The rows of a group lie close to one hidden flat surface of 13 dimensions, which passes through zero. Surfaces can cross.
Some rows, each with its group after it:
[-17 -18  19  17  11  22 -10  -3   2  -3  17  -6  10 -22 -12   5  17] => K_290
[ -3 -20   2 -11 -13   6 -18   5 -15   9  29  -9  16  16  -5  10  13] => K_946
[ 12 -14   8  -1  -6  18  14 -20  14  16 -18 -15  -3 -18   1   6   2] => K_946
[ -7  18   0  11  27   6 -22 -15   1 -19 -10   6  -4 -17  10  -5   7] => K_665
[ 13  20 -18   9  11 -23  11  17  -4 -21 -10  -8   3   4  -6  27   6] => K_665
[-16 -24  11 -18   5 -10   5   6   0   5  25 -24   1 -11 -14  -8  -8] => K_290
[ -6 -11  10 -11 -30 -29   3 -11  -2   0  16  -9 -22  -3   7  13   5] => K_665
[ -4  16   5   2   9   5  -2  11  -7 -20  21  -1  13 -22  15  -9  14] => K_290
[ 10  -4  17   4  18   9 -17  -2 -12  -8  -6  -9  -4  27 -17   4  -1] => K_946
[ 22  12  14  -4  -9  -2  10  -3 -13   2  12  27  -9  -9   8   1   4] => K_665
[ -3 -25 -23  22  12 -10  -2 -14   3  20  11  -4   8  -6  -7  10   1] => K_946
[  4   5  -3 -35  -3   0   2 -14  -2 -18 -15   5   5 -13  15  -2  22] => K_374
[ -2  22   7  12  12   7   6 -22 -16  -9   8   3 -14 -16  -6 -21  22] => K_290
[ 10 -15  -6   3  -8 -15  30  32 -27  -7   4  -1   4  -1  14 -13  11] => K_374
[  6  -5  -3 -18 -16   6 -14  22   0  -8  -8   9  13 -23  12  -4  13] => K_946
[ 25  -3   8  29  22  -5  -7  -7  -3  -8 -16   4  -2  -2   2  -4   5] => K_290
[ -3  11  -2  -7   2  20  16  -3  18  -6   5  -4  16 -22   2 -11  14] => K_290
[-20   2  -6   4  -3  12  -7  13  12 -13  10  -8 -15  13 -16  -2   4] => K_946
[  6  -2   6  14   4  10   4   3 -19   7 -18  10   7  11 -26 -13  15] => K_665
[ 34 -10   9  11  14   5 -12   5 -24   1   3  -4   8  10  10  -9   5] => K_290
[-13  -7 -16  15  29   3  21  14   0 -10  20   2  10  16   6   7  -5] => K_374
[ 15 -17   1 -10 -23   8   6  -6  -2  28  -8  10   1   0  10   3 -10] => K_374
[ -2   8  12 -12   2   0  -5  -3 -17  -3   7   9  23  -9   2  -3  16] => K_665
[ 14  22  -5  12   2 -13  27   7  -8 -13 -16  15  -4  -4 -11 -11  17] => K_665
[  2   6  -3  -6 -10   6   2  10  37  13 -15 -13   2 -26 -11 -24 -17] => K_290
[  0 -18  -8  23 -13  -4   7  24  -7   8  -9   3  -5  -1  10  -7  -1] => K_374
[-21  -7   4   0   1   6  15  29   6  11   2   9   4  -5  -6 -11 -27] => K_946
[  2  27   1  10  14  26  -9   4  19  -7   6 -26  18  14  13  -1 -11] => K_946
[ 23   1   8 -12   0  17  -3  36  -6  -7  13  -5   9 -19   9   4  -3] => K_374
[ 15  15   8 -28 -16 -10   5  -7 -16   9 -13   0  -1 -13   2 -11   0] => K_374
[ -2 -11  -1 -24  28   5  -2  17 -11 -24  10   0  13 -16   1  11  11] => K_374
[-14   4   4  -8   1 -15   2  18   8   2  -3   5   1   2   2 -13 -25] => K_290
[ 18  -5   7   2  19   7   7 -15  -6 -15   1  -8  -3   7   6 -13  17] => K_290
[  5  -8  -3  -4  -2 -10  -4 -13   4  23 -17  -4   4   3 -14   3 -16] => K_290
[ 20 -12 -13  27  -1  -8   0  17  -6   8   2  -1  -7  17  -6   7  -5] => K_290
[  7  10   7  -6 -14 -12 -11  31  18 -32  -7  -2 -10  -3  15  -8   2] => K_374
[ 28 -10   3  -7  -6  -3  -1  19  -2   0  15   7  -9  13  21  -2 -14] => K_665
[ -7  -7  -8  -8  10   0  23   5 -28   2   2  -3   3   9 -27 -10  15] => K_665
[  4  -8 -14   2  11  17   6  -1  -4  16 -19   1  14  -6  14   8 -15] => K_290
[  3   3 -27  23 -21 -12   0 -11   1   8  -3 -10   5   9   5  -2  18] => K_374
[ -3   6  -2  15   1 -19  -1   7  -3 -13   5   1   6   5   0  18   4] => K_665
[ -1 -16  32   6   6  -3  15  12   9 -20   1 -16 -24  -5  -9  -3   1] => K_946
[  0 -12  13   4  28   2 -20 -14  -2  -4   4 -11 -13  17 -30   5  -4] => K_946
[ -2  11 -15  15 -12 -24  -2   1  -1  -5  -4   9 -20  18 -14  13  -1] => K_290
[ 18 -12  -4   4   6  19 -12 -14  -7  -8 -28 -11 -24 -13 -21   4  27] => K_946
[ 30  -2   8 -12   0  11  12 -12   3 -16  -8 -13 -30   2  12  -4  10] => K_374
[-22 -26  -6  23  -2  -1  14  -2 -16   0 -12  10   1   2   7 -10  23] => K_374
[-12  -1  -8 -27  16   1 -10   8  -5 -17  25   9   0  -1  -3  18   2] => K_374
[  2 -17 -15 -12  -6   0   8   6 -25  22 -14  19  -2 -13  -9  -1  -1] => K_946
[ 11  11 -16   3 -16 -10  15  13   5  -1   8   7  -4  22  17  -7  -4] => K_665
[ -5   8   2  26   4 -12   6   5   6   4 -17   5   2 -26  -3  -3  -8] => K_665
[ -4   6   8  14   1  18  21  25  -1  -1  14 -22  -1  -4  10  -7  -8] => K_946
[ -4 -11 -25  16   6   7   6  12   2  -3   6 -14 -16 -12  -6   0   8] => K_946
[ 27 -15  -5  -9  -7 -13   8  16  -1  -3 -24 -21 -21   3  -7  -4  -7] => K_665
[  6  13 -35  21   1 -22  -3  10  15  -9  27  -6  11   9   1  17   6] => K_374
[-19   8 -13 -16  -2 -25   9   2 -22  -3   9 -19  15  -9  13  -4   7] => K_665

New rows, each followed by its group:
[ -3   0  22  16 -23   1 -17  10  14  -5   5  16 -14  -5  19  -5  -6] => K_946
[  8 -13  15  -5   0  25 -26  -6  -5   6   3   9   3  31  -6   4   0] => K_665
[-11 -10  31  -3  -5  23  12 -22  25   9  11 -28  15   8 -16  13  -1] => K_946
[ -5  -3  10  -5   8  -7 -18  -5 -30   4  21  10   6  11   9  10  -7] => K_665
[  9   9 -37 -17  10   1   1  10  -9   1 -23   3 -23 -13   0 -17 -12] => K_946
[ -6  24 -20 -18 -31   2  14  13  16  -4   5  -3 -11  -7   1  -3   5] => K_290
[  6  19  10  10  11   2 -14  -1  17 -18  -7  18  17  -3   2   7   3] => K_665
[  4 -10  35   8  -5   1 -23  -5 -12   7  21   4  -5  13   0   4  -4] => K_946
[  4  18  -1 -11   7  -1  17   2 -24   8   2 -12  11   3  -8 -12   0] => K_374
[-24   4 -32  -2 -10  14   9   5  -3   9  15  -5 -17  -3 -11  -5   8] => K_946
[18 -7 -7 -9 -3 24  8 -4  5  6 19 -6 19 12  5 18 10] => K_374
[ -3  -1 -28   1 -18   8 -12  -7   6  -1  -2   2 -27   9  -3   0  13] => K_946
[ 11  -8  -2 -31  -2  10   0  -9 -14  -1  -1  -9  12  -5   2   7  19] => K_374
[-10  -2   5   9 -12   0 -10   5  11  25 -17  -5  22   9  -8  11 -25] => K_665
[ -9  -5  -3  15   1   1  10   8  16   0  10   3   9  16 -17  23  -3] => K_665
[ -2 -13   0  34 -20   4   6   1   1   6  20   3  -5  -4   7  -7  18] => K_665
[  6  -4  -1 -25  14  24  -5  -6  -2   4  -1   4  -2   1   6 -24  -5] => K_665
[ -4   0  -8 -17  13  -4  -2  10   9 -14   2  12  16 -15  10  10   1] => K_374
[ -1  -7   8  13 -10   4  30 -12  24  10 -12 -12   8   5   6  15  -5] => K_946
[ 25  -6   2  11  -2  14 -22  -7  -7   3  -1 -12 -20  16  10   4   4] => K_946
[ -7  -4  16 -23 -32 -10  10  -5 -17  23  19   8  15   0   4  -3   0] => K_665
[  0   9   2 -23   6 -12 -14  -1  12 -19   4   5  -1  25  17  -2 -14] => K_665
[ 17  12  10 -14   4   7   3  13   3 -14   2  11  32   6 -16  31  13] => K_665
[ 17  18 -25   5 -14 -13   8 -19 -24   5  -8  10 -28  11  15   0  10] => K_946
[-26  -2 -18 -28   8  16   8   8   7  -8  27  22  21  18  15  16  -2] => K_374
[ 19  -1   7 -12  -5  12  -2  10  17   8  -6   1   7   1  -3  21 -16] => K_665
[  0   4  10   9   2 -16  -5 -11  -3 -17  -2   6 -25  12 -22  20  12] => K_665
[  0  -6   3 -32  -7  -6  12  -4  14   8 -14   2  21  -3  -3   3 -11] => K_946
[ 11  -7  18   9 -26  21  -4   6  -2   2 -10   4  14  -9  13   7  18] => K_946
[-10  12  -9   9   0 -13   2 -12   4   0 -15   8 -22 -15  -5   7  -2] => K_290
[  0  16 -11 -27   6   9  -5 -15   0  11  -6  -4  -4  21  -8  -3 -15] => K_946
[-21  39   6  14  20  12  -8   2  -6   1  16   9  -6 -16 -13  -7 -15] => K_374
[ 18   1  16 -18   2  11 -19  13  -3   5   0  -6 -15 -16  -4   3 -13] => K_374
[ 12   6  -2  -4  -4  10   2  16  19  -6  -4 -19  15  21  16   7  -7] => K_946
[  1  12 -17   0   4  17   7   2   8   5 -24   4 -13 -23   0 -11  -4] => K_946
[ 18  -5  -1  15  21  -8   4  23 -32 -17   3 -15  -9   5  -3   0  10] => K_946
[ 14  13 -20   9  -1  16   2  -4  -2  12 -14 -12 -16 -18   4  20  -5] => K_665
[ -5  20  16   6  12   8  27 -12 -39  16   4   1 -15   1 -11  -8  -8] => K_946
[  7  -7 -27 -30  20  -7   2   9  11  -9  -6 -23  22  12 -11   3  -5] => K_946
[ 16 -13  17  -4  -9   1   6  12  14  -4 -18  -4  11 -25  -3 -26  11] => K_665
[ 13  30  -1  23  12  -9   7   9 -31  -5  24  -7   5  -1  26  -8   1] => K_946
[-24  14 -10   4   0  -3  14  -9   8  -1  22  -8 -15   0  -6  -7  -2] => K_946
[  1  -9 -13  -5 -14 -20  -1   4   3  -4   0  -8 -23   6  -1  19   2] => K_290
[-10  12 -14  10 -26  18   4 -24  23  15 -14 -10 -15  -4  -4   7   4] => K_665
[  1 -19  -4  -2  -1   9   2   5  18   4   3 -20   5  11  -2   6  -8] => K_946
[ -4   1  -4   1 -12  -2  11   1  -6  13  10   3  -2  18  10   1 -10] => K_946
[  7   9  11  13  16   4 -16   4   8  -8 -14   9  14  -6  -3   7  -5] => K_665
[ -7  31  -6  -5 -18  27 -15  12 -13   9  -2  11   6   4  17  -4  -2] => K_290
[ 10 -14  18  -8   3   4   4 -17   5  12  -6 -11  -8 -17 -14 -22   2] => K_290
[ -6  13 -25 -22   0  17   0 -16 -15   2  -9 -29  -3   7 -10  20  13] => K_665
[ -8 -13 -17  26  -3  22  14  12  13  26   7  -2   2   6   0 -10 -15] => K_665
[ -6  -4   5 -11  -3 -10  31   5   3   7   4  11  -2  -5 -20  -6  -8] => K_665
[  0  -4   3 -17  17  -9  14  21 -12   2   7  -2  23 -15 -10  11  -9] => K_665
[ -9 -31   4  -2   6  -5  -3  -4   1   3   5  -6  11  32 -10  21  -6] => K_290
